The rows of a group lie close to one hidden flat surface of 12 dimensions, which may be shifted away from zero. Surfaces can cross.
In the rows, zero is written as 128.
Some rows, each with its group after it:
[103 144  70 155  64 171 117 123 158 133 159 100 129 112 121 110] | (4)
[ 77  88  66 166  87  94 149 178  99  98 200 154 180 149 118  73] | (2)
[147 199  70 109 178  78 126  90 108 148 156 143 168 194 134  95] | (3)
[120 130  97 106  99  70 133 115  72 171 109 139 151 144 127 152] | (0)
[ 96 102 112 105 157 120 105 120 139 164 115 130 154  65 157 121] | (0)
[126  94  91 123 101 136 133 147 134  80 116 179 153  66 100 118] | (3)
[107 130 124  96 105 127 160 148  83 145 123 139 166 106 102 147] | (2)
[157 111 129 101 134 110 113 130 107 122 177 110 169 133 118 127] | (3)
[104 118 143 100  75 163 132 181 131 153 140 128 146 203 128 140] | (4)
[114 152 148 115 110  97 129 169 116 171 135 103 149 211  98 121] | (3)
[100 141  36 204 121 112 131  88 118 133  29 129 129 160 112 145] | (2)
[ 68 124 151 168 118 150 171  94 114 122 134 148 158 126  80 111] | (1)
[148 141 154 109 192 136 113 136 125 131  72 135 200 167 146  93] | (2)
[ 94 118 104 146 178 126 116 129 108 108 128 132 176 131 104  81] | (2)
[161 216 132  60 144 146 137 185 120 135 198 117  95 189 148 115] | (4)
[132 135 162  82 138 155 108 130  75 134 122  94 187 100  95 116] | (2)
[156 144  87 122  88 103  86 148 137 113 147 135 111 146 133  90] | (0)
[114 117  95 146 129 121 106  77  43 115  62 118 169 158  51 143] | (2)
[110 138  97 151 173 101 151 147 159 147 113 140 172 200 149 118] | (4)
[128 109  91 140 100 137 122 158 106 110 124 121 150 142 141 127] | (1)
[ 85 162 118 129 110  84 143 136 134 156  98 181 137 120 117  83] | (3)
[101 108  69 110 145  98 120 155 125 162  77 153 130 119 169 152] | (0)
[ 87 132  86 163 159 155 131 121 191 130 116 136 112 132 115 129] | (0)
[121 163 174  73 184 130 128 137 164 143 140 162 126 105 121  98] | (3)
[146 115 123 153 148 116 107 134 116  79 185 116  91 198  92 120] | (2)
[132 105 118 120 163 165  73 130 129  95 121 107 127  93 111 113] | (3)
[190 121  92 134 100 150 134  69 110  95 143 120 171 102 156 149] | (1)
[127 113  72  82 163 126 116 101 129 137 113 172 111 118 144 178] | (0)
[120 109 167 114 109 137 150 161 184 147 132 151 168 133 146 118] | (3)
[104  95 148 155  87 106 153 119 158 131 165 146 180 154  70 115] | (4)
[108 115 119 139 114 127 160 130 138  92 175 169  90 103  87 136] | (4)
[110  99 114 120 173  96  98 165 142 168 162  69 189 186  91 135] | (0)
[146 126  99 156 119 160 180 109 149  95 150 155 196 211 113 145] | (4)
[162 191 114 126  95 124 189 147 152 113 166 169 177 114 166  79] | (4)
[ 83 137  62 138 148 118 132 111 127 150 152 128 135 162 111 137] | (2)
[ 90 171 139  96 186 151 130 114 112 132 134 157 106 152 102 111] | (4)
[171 121 133  87  81 124 146 134 103 101 148 188 122 112 186 127] | (0)
[107 142 122 109 167 123 102  93 148 184 124 112 172 129 162 105] | (3)
[124 116 146 168 134 144  85  50  38  81 107 122  83 199 112 112] | (1)
[ 90  76 132 145 127 169 130 154 142 111 176 106 174 156  73 130] | (1)
[133 113 111 140 149 101 136  93 145 119 157 149 156 116 134 113] | (3)
[100  92 119  88 150 130  68 107  82 134 120 143 127 108 150 107] | (1)
[132 115  81 177 101 130 152 130 112  96 111 119 159 137  99 141] | (2)
[140 137  72  74  64 202 135 111  63 106 166 174 188 206 167 137] | (4)
[132 123  85 162 143 140  80 105  77  88  86  97  70  89 129 125] | (1)
[126 147 122 127  65  98 142 131 129 126 122 171 100  96 126 110] | (0)
[155 136 141  56 147 124  78 198  95 125 168 106 192  87 170  52] | (3)
[ 59 141 146 107 136 153 125 121 147 178 134 141 126 194  84 132] | (0)
[ 79 108  74 156  90 146 106 142 146 145  91 121 185 178  92 114] | (3)
[ 87 111  60 121 105 128  86  94 123 144 157 155 185 187 135  90] | (0)
[120 149 113 162 140 209 124  73 175 108 142 126 137 108 177  86] | (0)
[166 141 137  79 111 134 125 161  77 108 166 139 110 216 135 149] | (4)
[164 117  89 135 114 120 179 150 103  73 163 152 136 107 114 162] | (1)
[112 116 136 192 115 143 134 184 186  88 135 121  92 127 120  91] | (0)
[160  96 122 146  87 172  66 136 159 130  52 112 121 193 223 127] | (1)
[126  86 147 100 155 142  68  92 108 156 148  78 155 143 130 142] | (3)
[180 103 135 157  96 123 188 108 165  99 118 163 233 186  73 160] | (2)
[130 141 146 101 129 117 150 137 150 145 152 151 161 129 126 119] | (2)
[110 131 187  90 124 140 112 139 138 145 167 127 124 113 102 105] | (4)
[150 131 160 141  99  78 104 112 147  97 153 182 102 168 134  59] | (1)
[128 142 138 105 136 195 156 120 151 132 126 135 131 158 114 174] | (4)
[159 154 160  55 111 147 111 128  74 147 168  85 165 102 110 134] | (1)
[118 109 139 132 126 100 203 142 114 138 143 161 185 103 176 136] | (0)
[149 158 138 141 186 108 129 111 141  94 160 132 118 126  93  91] | (2)
[161 141 117 110 111 119 151 147 100 121 131 135 167 134 136 135] | (2)
[164 122 108 157 141 180 119  91  90  47 149 139 156 192 129 103] | (4)
[116  82 128 124  98 112 120 115 117 149 124 122 159 138 125 150] | (3)
[151  90 183  92  86 149 134  74  62 105 127 163 141  54 154 138] | (1)
[106 150 154 113 143 133 133  61 112 150 134 156 162 121 136  95] | (1)
[ 50  90 129 158 147 188 147 145 123 130  76 105 102  71  82 173] | (1)

New rows. What belongs after each?
[138 124 141 147 132  95 175 129 180 107 136 186 121 101 122 122] | (2)
[204 100 145 125 118 138 110 101 113 120 157  49 137 144 118 197] | (3)
[143 135 100 115 101 119  74 101  84 141 100  95 147 111 128 116] | (3)
[112 146 162 104 134 126 104 112  44 121 123 117  85  95  97 111] | (1)
[140  94 166  85 102 156  82 124 130 142 117 130 159 127 163 115] | (3)
[118  76 119 149 102 107 129 144 128  79 213 152 159  96 123  77] | (2)
[ 84 128 122 137  89 136 125 123 140 155 135 124 137 151  91 120] | (4)
[ 73  92  66 125 111 124 114  75  73 142 153 127 171 133  70 149] | (2)
[124 181 112  94 170 133 138 133 164 148 173 106 188 114  40 116] | (3)
[135  72 122 132 171 155  72  67 147  80 185 123 138 103 105 114] | (1)
[154 118  85  92 164 116  82 106  66 108 179  90 165 149  70 141] | (3)
[131 145 116 153 212 114 135 143 152  90 123 162  81 141 160  98] | (3)
[157 153 125  94 133 101 129 142  96 123 134 137 126 123 110 128] | (3)
[168 143 134 153 171 127 152 132 120  77 110 128 121 147  85 143] | (2)
[ 99 149  73 160 174 154 154 107 190 126 166 152 180 136 160  87] | (0)
[117 118 135 138  27 143 146 149 128 130 151 122 113 187  67 164] | (4)
[110 118 161  96  87 164 133  82 131 156 137 136 154 141  73 166] | (4)
[135 140  77 117 152 115 112 110  99 134 113 115 140 138 110 146] | (3)
[ 75 107 133 131 154  93 154 170 112 177  91 126 163 102 166 125] | (0)
[172 133 155 113 126 112 111 128 112 139 140  98 130 182 159 135] | (3)
[107  86 144 117 104  86 125 132  91 187 133  72 158 111 108 166] | (3)
[117 123  91 129 150 104 102 153 130 148 107 114 131 130 148 121] | (0)
[135 153 140 122 145 118 145 139 119 138 111 139 143 199 126 130] | (4)
[149  95 125 156 130 119 132 145 192 101 154 158 181 138 183  81] | (2)
[169 144 106  96  79 123 101 154  90 125 119 112 165 142 130 114] | (3)
[169  99 135 143 109 182 116 125 142 106 114 100 151 153 157 152] | (4)
[134 157 148 106 172 134 118 152 103 117 136 120  92 131 118 118] | (1)
[127 109 117 124 136 124 101 116 114 117 145 126  82 136 135 139] | (2)
[149 165 126  97  94 116 153 201 124 202  64  82 160 130 185 169] | (3)
[115 182 137 100  76  95  69 143  62 180  62 109 108 179 130  83] | (3)
[122 119 111 103 121 137 147 160  92 131 139 128 150 148 124 156] | (2)
[149  99 135  94 131 144 152 156 127 142 144 140 209 117 234 125] | (0)
[116 144  96 113 156 178 109 116 183 117  93 169 154 114 125 102] | (3)
[ 97 142  74  95  82 131 140 123 144 184 132 135 114 108 130 174] | (4)
[131 147 138  83 169 100 139 141 118 132 168 158 142 158  94 124] | (3)
[107  98 159 145 171 100 173 153 162 114 149 181 104 177 133 140] | (3)
[127 128 140  85 152 148 120 131 101 140 129 119 151 138 117 148] | (2)
[102  83 118 161 136 102 160 110 134  95 118 190 146 111  83 128] | (2)
[125 127 141 124  99 168 125 102 146 152 108 101 118 142  92 179] | (4)
[104 120 157 142  94 128 129 123 144 128 133 145 144 110 125  83] | (1)
[110 118  53 117 176  92 159 163 178 150 129 176 177 106 182 125] | (0)
[133 118 153 163 101 154 133  71  68  94 122 130 128 178 116 128] | (1)
[140 167  88  98 141  67 107 143 143 187 156  90  95 140 141 151] | (4)
[ 89 128 174 144  43  67 148 123 146 234 135  79 187 142 116 122] | (3)
[122 171 135 127 137 174 127 129 116 115 115 130 124 152 133  94] | (4)
[124  66  99 186 207 141 114 119 181  74 181 122 159 131 159  96] | (3)
[177  95 112 119 127 114  59 140 119  79 143 119  64 176 108 145] | (1)
[149 138  64 151  92 146 200 145 115 102 162 109 164 122  89 188] | (2)
[107 183 115 143 149  95 159 130 164 182  99 148 142 206 160 113] | (3)
[130  71 145 179 127  67 140 114 123 137 148 113 126 144 190 132] | (3)
[144 145 130 118 167 155 121 136 167 114 111 121 120  70 119 126] | (3)
[184 161 138  70 108 153 110 105 134 128 106 150 143 131 135 136] | (3)
[112 187  93 143 141 149 188 153 172 118 170 157 131 175 107 116] | (4)
[131 107 117 124 106  92 125 113  84 110 142 146 120 139  67 148] | (3)
[169 172 164 114 126 152 159 115 155 141 157  97 139 139 122 151] | (0)
[113 120 169  89 111  71 165 134 131 186 171 151 180 133 121 131] | (3)
[119 109  88  84 144 109 137  79 143 131 170 198 155  88 126 139] | (0)
[153 135 124 127 160  79 111 146 115 153 147  62 167 117 128 122] | (0)
[112 110 118 108 125 124 116  72 108 133 149 147 141 145  76 151] | (1)
[128 121 142 175 111 105 133 117 162 147 145  91 145 152 122 121] | (3)
[108 136 113 138 157 134 127 114 134 117 131 146  96 124 124 121] | (0)
[126 123 124 127 129 137 121 145 106 120 138 111 150 144 112 122] | (2)
[142 154 112  79 151 142  81 124 144 157 170 114 191 135 190  68] | (0)
[110  99  74 111 159 129 101 143 103 113 123 140 163 123 126 117] | (3)
[111 141  76 173 195  89 163 113 181 126 152 125 138  96  80 133] | (0)
[157  80 181 124  39 188  91 152 128 119 133  69 162 112 140 127] | (1)
